There are 4 nested groupings, the coarsest first. Each group lies inside one group of the grouping before and may be the whole of it. The rows also spread widely along 13 directions, which tell nothing about the answers.
Known rows, each followed by its group in each grouping:
-1.02 +2.53 -1.11 +1.85 +0.16 -2.11 +0.43 +0.18 -1.57 -1.16 -2.13 -1.10 -0.38 +3.13 -1.58 +0.84 +0.22 +4.57 +1.82 -0.28 -2.26 +0.40 +0.83
K662 K345 K992 fitav
+0.84 -0.77 +1.27 -2.94 -0.40 -0.09 -0.72 +0.20 -0.48 +0.97 -0.09 +0.90 +0.20 +3.19 +1.32 -1.89 -1.63 -2.53 -5.25 -1.64 -0.38 -3.54 +3.24
K292 K305 K374 Tad
+1.94 +1.18 +1.06 -0.94 +1.90 +1.82 -1.23 -0.67 -0.14 -0.72 +0.91 -4.61 -0.92 -1.10 +0.89 +0.37 -0.32 +2.96 +1.84 -3.21 +0.49 +4.14 +1.55
K662 K312 K619 novor
-0.22 +0.67 +3.08 -4.10 +5.10 +0.85 -5.35 +3.86 -0.39 +0.11 +0.21 +0.53 +0.25 +0.68 +1.54 +5.58 +0.12 +1.94 +1.11 -1.53 +0.80 -2.22 +0.80
K292 K305 K514 Maza
+2.37 -1.99 +3.08 +0.60 +2.97 +2.03 +1.06 +2.37 -2.13 -1.88 +0.16 +1.00 -3.16 -2.08 -1.10 -0.10 -0.44 -0.93 +2.67 -0.03 -0.39 +1.57 -2.41
K662 K345 K992 nekeb
-1.20 -2.13 -2.94 +1.49 -2.33 -3.03 +1.55 -2.07 -2.51 -2.90 +2.39 -0.84 -1.28 -1.15 +0.90 -3.11 -0.06 -2.45 -3.32 -0.53 +0.63 +0.29 +3.16
K292 K812 K852 tozon
-0.03 -1.13 +1.48 -1.32 +1.63 -2.35 -2.98 +4.43 -1.95 -1.01 +1.08 -0.81 +1.67 +4.74 -1.45 +5.56 -2.03 +2.30 -0.15 -0.97 +2.80 -1.30 +2.84
K292 K812 K852 zep
-2.55 -0.81 -2.69 +2.01 +2.37 -4.19 +0.10 +1.66 +0.29 -0.19 +2.64 +4.80 -1.11 -2.33 +2.10 -2.17 -0.06 +3.26 +1.06 +3.10 +1.56 -1.72 -1.96
K292 K305 K374 Kom
-1.72 +2.07 -3.01 +3.75 -3.73 +1.41 +3.19 +0.54 -2.23 -3.54 -0.05 -0.89 -1.26 +2.22 -0.11 -3.73 +0.64 -0.07 +1.56 +1.56 +0.47 +4.41 -0.07
K292 K812 K25 Mafa
+1.35 -1.51 +1.39 -0.29 +3.00 -1.97 +1.34 +1.22 -5.29 -1.95 -0.39 -0.57 -0.95 +1.62 -1.10 +1.77 +2.74 -0.41 -3.08 -1.30 -2.46 -2.35 +4.21
K662 K345 K409 nik
-5.33 +0.42 -3.39 -1.68 -1.03 -1.74 -1.85 +2.12 -1.92 +0.86 +0.88 +1.85 +4.13 +5.37 +0.15 +1.24 +1.05 +1.22 -0.96 +1.93 +2.68 -1.52 +0.89
K292 K812 K176 Zumud
-4.32 -1.81 -4.02 +0.10 +0.36 -3.28 +0.51 +1.14 -3.80 +1.70 +1.76 +1.26 +2.31 +3.93 -2.27 +1.92 +0.38 +0.48 -0.14 +0.62 +2.51 -1.24 -0.40
K292 K141 K828 lev
-1.48 +0.50 +4.46 -3.84 +0.06 +1.74 -3.94 +0.13 -0.01 -1.16 -1.58 -0.25 -2.20 +0.76 +0.79 -2.71 -2.31 +2.09 +0.41 -1.50 -0.75 +0.80 +0.15
K662 K466 K672 Zava
-4.62 -1.65 +1.45 -2.11 -1.82 +3.23 -1.40 -0.48 -1.37 -1.18 -2.01 -0.33 +3.02 +2.72 -2.73 -3.48 +2.66 -0.93 -0.03 +1.10 +0.45 +2.81 -1.72
K662 K466 K517 Fomo
+0.03 +4.62 +1.41 +0.27 +0.56 +0.50 -0.40 +3.11 -1.50 -2.38 -1.83 -0.26 -0.71 +3.72 +1.55 +0.57 +1.27 +5.37 +1.58 +0.90 -1.51 +0.70 +2.49
K662 K466 K672 Kozu
-3.44 +3.37 -4.98 +0.90 -2.25 +2.07 +0.69 -1.67 -0.98 -0.82 +0.86 -1.01 -1.13 +0.31 +1.94 -2.15 +0.38 +0.05 +2.35 +0.20 -0.34 +2.95 -1.51
K662 K466 K517 reda
+0.53 -1.42 +0.64 +1.42 +0.97 -0.18 -1.96 +1.63 +1.39 -4.90 -0.40 +1.71 -2.11 -3.86 +0.16 +1.15 +0.92 -1.48 +1.79 +1.67 -2.11 -1.19 -2.27
K662 K466 K517 Fomo
-0.15 -0.66 -2.07 +0.85 +2.86 +0.65 +3.52 +1.07 -2.85 +2.66 +3.14 +1.61 +0.41 +0.15 +0.95 -1.69 +1.31 +1.03 +0.98 +0.55 +3.38 +2.17 -0.88
K292 K812 K25 Mafa
+0.26 +3.22 +2.81 -3.75 -0.27 +2.64 -3.34 +0.78 -0.30 -0.87 -2.44 +0.69 -0.74 +0.73 +1.83 +3.10 -0.37 -1.65 +0.06 -1.09 -2.46 -2.50 +1.58
K292 K141 K828 lev
-0.09 -1.34 +2.60 -1.26 -1.22 -0.22 -3.08 +3.63 +2.04 -1.95 -0.67 +1.45 -0.77 +3.64 -0.78 -1.55 -4.29 +1.04 -0.24 +0.75 +0.41 -1.30 -1.05
K662 K466 K517 Fomo
-1.19 +1.66 -0.53 -2.32 +2.90 +1.50 -3.10 -0.48 -0.55 -1.05 -0.82 -0.01 -3.75 -1.02 +2.96 +0.12 +0.25 -1.00 -0.03 -2.88 -2.46 -1.69 -0.83
K292 K812 K176 Zumud
-0.55 +0.59 -3.66 -1.34 +1.14 +0.33 +0.89 -0.78 -2.80 +2.58 +0.96 -1.21 +2.06 +2.56 +0.17 +3.94 +1.81 -2.93 -2.04 -2.36 +0.20 -2.01 +2.12
K292 K305 K514 Maza
+0.24 -1.10 +0.56 +0.09 +0.30 +0.71 -2.58 +1.27 +0.03 -3.30 +0.19 -2.50 +2.86 +0.01 -1.12 +3.97 +2.19 -1.02 +0.44 -0.44 +1.07 +1.54 +1.71
K292 K305 K374 Tad
-0.50 +0.98 -1.32 -1.01 -1.30 +5.51 -1.07 +0.97 +2.63 -1.74 -1.58 -1.44 +2.91 +3.38 +0.96 -3.60 +3.92 -2.61 -1.43 -0.01 -1.16 +1.74 -1.52
K662 K466 K517 Fomo
-3.52 -1.18 -0.14 +0.23 -1.71 +1.07 +0.43 +1.56 -0.90 -0.05 -0.96 +3.32 +2.28 +1.94 -2.49 -0.50 +0.53 -1.18 +1.94 +2.96 +1.85 +0.62 -3.29
K292 K812 K852 zep
+3.56 -1.27 +1.20 +1.76 +0.08 +0.86 +1.97 -1.89 +0.06 -1.54 -0.61 -0.11 -2.88 -3.46 -0.36 -1.30 -0.81 -2.72 +0.25 -1.38 -1.48 +0.88 -0.65
K292 K812 K176 Zumud
-1.27 -3.70 +0.16 -1.40 +0.80 +0.29 -3.37 +0.90 +1.35 -0.23 +2.22 -1.76 +4.71 +0.11 -2.17 +2.18 +0.63 +0.74 +1.44 +0.07 +3.89 +2.70 -1.07
K662 K466 K517 reda
+0.40 +1.55 -0.54 +0.79 -1.74 +1.47 +1.87 -2.15 -1.95 +0.07 -2.53 -4.41 +0.20 +4.61 -2.87 -0.25 -0.02 +0.93 +0.22 -3.13 -1.60 +2.83 +1.38
K662 K466 K672 Kozu
-2.93 -0.30 -0.39 -0.18 -4.64 -0.06 -1.45 -2.32 +0.72 -1.58 -1.23 -1.39 +3.35 +1.37 -1.88 -1.38 +0.06 -0.83 -0.75 +0.58 +0.71 +1.92 +1.39
K292 K305 K374 Kom
+0.59 -3.72 +0.07 +0.92 +0.10 -2.00 +2.43 +0.25 -2.25 +0.41 +2.11 +2.56 -1.39 -1.63 -1.57 -0.43 -2.20 -1.49 +0.45 +1.06 +1.54 -0.59 -1.19
K662 K466 K672 Kozu
-0.23 -1.09 +1.53 +1.76 +2.40 -1.68 +4.07 +2.20 -7.69 -1.80 -0.69 +2.00 -2.87 +2.24 -1.98 +0.29 +1.56 -0.20 -0.85 +0.47 -0.79 -1.09 +1.90
K292 K812 K852 tozon
-1.04 +1.08 +1.69 +0.37 -1.09 -2.87 -1.91 -1.18 +0.57 -4.33 -1.98 +0.52 +0.21 -2.24 +1.02 -0.79 +2.69 +2.97 -0.79 +1.73 -2.92 -1.17 +3.12
K662 K466 K672 Kozu
+4.77 -1.11 +1.02 -1.16 +0.59 +0.63 -0.58 -2.33 +3.23 +1.90 +1.65 -3.96 +2.84 -1.52 +0.05 +0.69 -1.17 +1.16 -0.56 -3.34 +1.17 +2.51 +2.56
K662 K345 K409 nik
+1.09 +1.39 +1.39 +2.51 -0.16 -0.06 +3.66 -1.05 -2.09 -2.14 -1.63 +3.36 -1.40 -3.86 +0.96 -1.95 +3.22 -0.04 +0.77 +2.98 -2.24 +0.13 +0.67
K292 K812 K176 Zumud

New rows. What belongs after each?
-3.08 +1.61 -6.12 +0.24 -1.73 -2.32 +0.52 -2.33 -0.28 +1.87 +0.78 -0.35 +1.43 +2.24 +0.66 -0.43 -0.30 +0.60 -0.69 -0.52 -0.61 -1.29 +0.43
K662 K345 K992 nekeb
-3.30 +0.04 -2.67 -3.16 +0.13 -1.11 -1.65 -2.82 -1.30 +3.64 +0.51 -2.05 +4.07 +2.63 -1.26 +2.37 +0.49 +1.33 -0.71 -2.30 +0.80 -0.19 +1.76
K662 K345 K409 nik
-2.49 -2.01 -0.26 -3.29 +0.29 +1.32 -3.63 +0.00 +0.79 -2.12 +1.53 -0.27 +1.44 -1.97 +2.27 -2.72 +2.57 -1.87 -2.01 +0.21 +0.63 +0.24 +0.24
K662 K312 K619 novor
-0.10 +1.14 -2.02 -0.47 -1.65 -2.99 -1.12 -2.07 +0.81 -1.59 +2.32 +0.38 -0.43 -3.24 +3.77 -0.50 -0.85 +0.78 -1.77 +0.65 -0.62 -1.79 +3.70
K662 K466 K517 Fomo
+1.44 -0.64 +5.88 -0.09 +0.78 +1.14 +0.01 +1.61 -0.74 -2.72 -1.31 +0.29 +0.35 +0.14 -0.10 -4.37 +1.43 +3.63 -0.11 +1.23 +0.93 +3.42 +1.88
K292 K812 K176 Zumud
-2.78 +0.17 -2.57 -0.95 +0.52 +1.80 +1.49 +0.88 -1.96 +3.23 +1.48 +1.69 -1.80 +3.79 +0.07 -3.72 -2.95 +0.43 +1.31 -0.41 +1.75 +1.07 -3.80
K662 K466 K517 reda
+0.82 -1.65 -1.63 +0.25 +2.43 +2.95 +2.33 -0.17 -0.26 +2.28 +0.99 +2.73 -2.19 -2.88 -0.08 -1.29 -0.50 -3.64 +2.69 -0.21 -0.27 +0.24 -5.88
K662 K345 K992 nekeb
-0.92 -1.72 -3.08 +0.30 -3.56 -3.27 -1.80 +2.19 +1.76 -0.69 +3.17 +0.76 -0.45 +2.69 -0.03 +0.61 -6.74 +0.06 +0.37 +0.58 +3.07 -1.13 -0.57
K662 K466 K672 Kozu
-1.89 +0.74 -1.85 +0.25 +0.72 -1.93 +2.41 -0.83 -2.02 +1.56 +0.05 +2.96 +0.59 +0.73 +1.23 -3.28 +2.72 +1.33 -1.86 +1.38 -0.70 -1.80 +0.76
K292 K141 K828 lev
-0.40 +1.07 +4.44 -3.82 -1.96 +4.40 -0.32 +1.30 -0.96 +1.57 -0.83 +3.03 +1.82 +1.54 +0.98 -2.10 -1.26 -0.92 +0.43 +1.90 +2.21 +1.37 +0.24
K292 K812 K176 Zumud
-5.27 -0.28 -1.68 +0.25 -0.14 -1.70 -1.35 +1.13 -2.76 -3.39 -1.59 +3.45 -3.24 +0.63 -0.25 -1.38 +1.07 -0.74 +0.51 +1.94 -2.85 -2.95 -2.54
K662 K466 K672 Zava
+2.55 +0.96 -3.88 +2.70 -0.85 -1.73 +1.88 -2.52 +1.22 +0.35 +1.33 -1.05 +0.66 -3.03 +0.26 +3.63 +0.02 -0.37 +1.83 -0.52 -0.68 +0.04 +0.50
K662 K466 K672 Zava
-2.75 -2.25 -3.04 -0.92 +1.84 -2.15 -2.68 +1.82 -0.22 +0.27 +0.56 +0.09 +0.58 +4.07 -1.20 +0.87 -0.18 -0.41 -1.44 -1.76 +0.46 -2.65 -1.61
K292 K141 K828 lev
-3.07 -3.06 -0.70 -0.69 +0.65 -3.42 -0.98 +1.75 -2.78 -1.38 +0.95 +3.57 -1.95 +1.36 -0.06 -1.68 -1.39 -1.18 -2.30 +1.02 +0.54 -3.50 -0.31
K292 K812 K176 Zumud
+1.14 +0.13 +4.95 -2.19 +1.64 +4.19 +0.71 -3.12 -0.75 +1.64 -3.58 +0.17 +3.10 -2.26 -1.68 +0.35 +4.67 -1.60 -0.04 -0.67 -1.66 +1.16 +0.55
K292 K305 K374 Tad
+1.10 -2.98 -3.74 +2.46 +0.38 -1.33 +2.39 +0.42 -2.02 +0.32 +2.82 +0.07 +1.62 -1.30 -2.62 +5.50 +0.41 -2.98 +2.23 +0.48 +2.01 +0.23 -1.43
K662 K466 K672 Zava
-1.32 -2.63 -1.62 -0.29 +3.52 -2.90 +1.73 +0.98 -3.59 +1.10 +3.16 +3.02 -3.01 -0.91 +1.07 -2.76 -0.83 +0.81 -1.04 +0.09 +0.59 -1.74 -0.63
K662 K345 K409 nik
-1.38 -0.11 -1.64 +1.01 -1.75 -0.75 +2.05 +0.59 -2.46 +0.13 -1.66 +0.54 +2.31 +5.31 -2.72 +0.85 +1.07 -1.43 -1.55 +0.34 -0.17 -1.22 +1.05
K292 K812 K852 tozon
+0.76 +0.04 -0.20 +0.62 -1.55 +2.08 +1.14 +0.44 +1.30 +0.79 -2.42 +1.08 +2.94 +2.58 -2.37 +0.60 +1.40 -2.35 +0.41 +0.71 -0.80 -0.37 -1.94
K292 K141 K828 lev
+3.54 -0.77 +4.81 -2.60 -0.70 -1.43 -0.99 -0.34 +0.67 -0.79 +0.87 +1.76 +1.05 -2.38 +2.41 -0.51 -1.01 +0.16 -3.55 +1.05 -0.28 -2.59 +5.45
K662 K466 K517 reda
-2.93 +2.03 -5.25 +0.47 -2.50 +2.76 +0.21 +0.56 +0.14 -2.80 +2.19 +0.72 +4.28 -1.43 +3.93 -1.33 +6.85 -3.19 -0.27 +3.50 +1.17 +1.98 +0.50
K292 K141 K828 lev
-0.62 +1.55 -2.26 -3.71 -0.12 +1.43 -1.56 +1.69 +0.22 +2.51 +4.17 +0.40 +1.95 +2.35 +4.79 -0.14 -1.83 -0.43 -1.80 -0.86 +4.17 -0.27 +2.40
K292 K812 K852 zep
+3.22 -2.30 +1.48 +2.24 +0.03 +1.95 +3.10 +0.76 -0.72 -3.59 +1.03 +1.11 -2.91 -3.31 +0.67 -4.57 +0.82 -3.02 -0.47 +1.21 -0.82 +1.72 -0.85
K662 K466 K517 Fomo
+2.69 -1.18 +2.82 +1.39 +1.62 -4.47 -2.12 -0.67 +2.23 -2.88 -1.08 -0.04 -0.45 -3.23 -0.49 +2.21 -0.34 +3.02 -0.27 -0.70 -1.53 -1.92 +2.54
K292 K812 K852 tozon
-2.02 +2.78 -2.67 -0.63 -0.06 +1.61 -0.03 +0.90 +1.05 +3.41 +0.08 +0.35 +1.67 +4.80 +0.70 -1.34 -1.35 +3.11 +1.75 -0.46 +2.13 +1.60 -1.73
K292 K812 K25 Mafa
+3.21 -1.52 +3.89 -1.43 +0.96 -1.41 -1.57 +0.56 -1.90 -3.00 +0.18 -3.30 +1.35 +0.19 -0.80 +2.74 +0.99 +1.03 -2.50 -1.92 -0.69 +0.20 +6.38
K662 K345 K409 nik
-0.29 +2.56 +1.43 +0.06 -0.35 +0.88 +0.64 +0.00 +1.53 -0.20 -2.24 +5.63 +0.26 -2.55 +2.31 -1.81 +2.12 -0.29 +0.28 +3.71 -2.41 -2.76 -0.86
K292 K305 K374 Kom
+5.45 -0.44 +1.97 +0.93 +2.63 +2.38 +3.25 +0.86 -1.33 -0.25 +0.23 +1.07 +0.11 -2.81 +0.50 +3.07 +2.78 -3.61 -0.13 -0.30 -0.58 -0.56 +1.11
K292 K812 K852 zep
-2.88 -1.93 -3.63 -0.75 +0.14 -1.37 +0.10 +0.58 +0.20 +3.19 +2.68 +1.56 +2.20 +2.84 -0.22 -2.21 -1.22 +1.35 -0.02 +0.51 +3.29 +0.07 -2.20
K662 K466 K672 Zava
+0.43 +1.64 +1.53 +0.03 -1.80 +4.07 +2.11 +1.13 -2.27 -0.96 -0.20 +1.04 -1.61 +0.26 +0.51 -1.24 -1.29 -2.02 +2.32 +0.71 +1.06 +3.02 -0.68
K292 K812 K852 tozon
-0.21 +4.80 +4.08 -2.02 -2.19 +2.99 -0.06 +1.39 -2.26 -1.70 -2.79 +1.76 -1.52 +2.47 +1.80 -1.34 -0.72 +1.52 +0.53 +1.74 -2.32 -0.05 +2.49
K662 K466 K517 reda
-1.07 -1.47 +1.49 -0.03 +5.34 -2.17 -0.78 +0.69 -1.06 -0.28 -1.12 +0.04 -0.68 +1.23 -0.40 -3.04 +3.26 +4.36 -1.89 -1.52 -1.09 -0.83 +0.47
K292 K305 K514 Maza
-1.87 +1.28 +1.21 -0.72 -4.64 +1.49 -1.32 -1.13 -0.78 -1.78 -3.05 -3.11 +0.78 +5.21 -2.67 -1.11 -2.16 -0.08 -0.32 -1.67 -0.29 +2.51 +1.94
K292 K812 K25 Mafa
-0.76 -2.12 +0.81 -1.81 -0.67 +0.22 -2.29 -3.10 +1.54 -0.33 -1.88 -0.37 +0.83 -1.57 -1.37 -0.72 +0.81 -3.08 -1.62 -1.88 -1.84 -1.32 -0.73
K292 K141 K828 lev
-3.71 +1.23 +2.09 -2.61 -0.07 +1.81 -3.63 +1.45 -0.15 -2.50 -1.96 +1.78 -1.59 -0.13 +1.01 -2.03 +0.27 +1.14 +1.59 +1.36 -1.47 -0.12 -1.87
K662 K312 K619 novor
-1.22 -2.66 +2.91 -3.97 +2.40 -1.53 -3.12 +1.01 +0.56 +1.70 +1.93 +1.38 +1.79 +1.31 +1.86 -4.27 -0.99 +3.56 -3.02 -0.49 +3.42 -0.28 +1.85
K292 K812 K176 Zumud
+3.04 -1.46 +1.42 +1.26 -0.76 -2.55 -0.29 +0.61 +1.23 -2.25 +0.94 -0.79 -1.03 -0.43 -0.11 -0.75 -2.54 +1.87 -0.59 -0.39 +0.18 +0.19 +2.09
K662 K466 K672 Zava
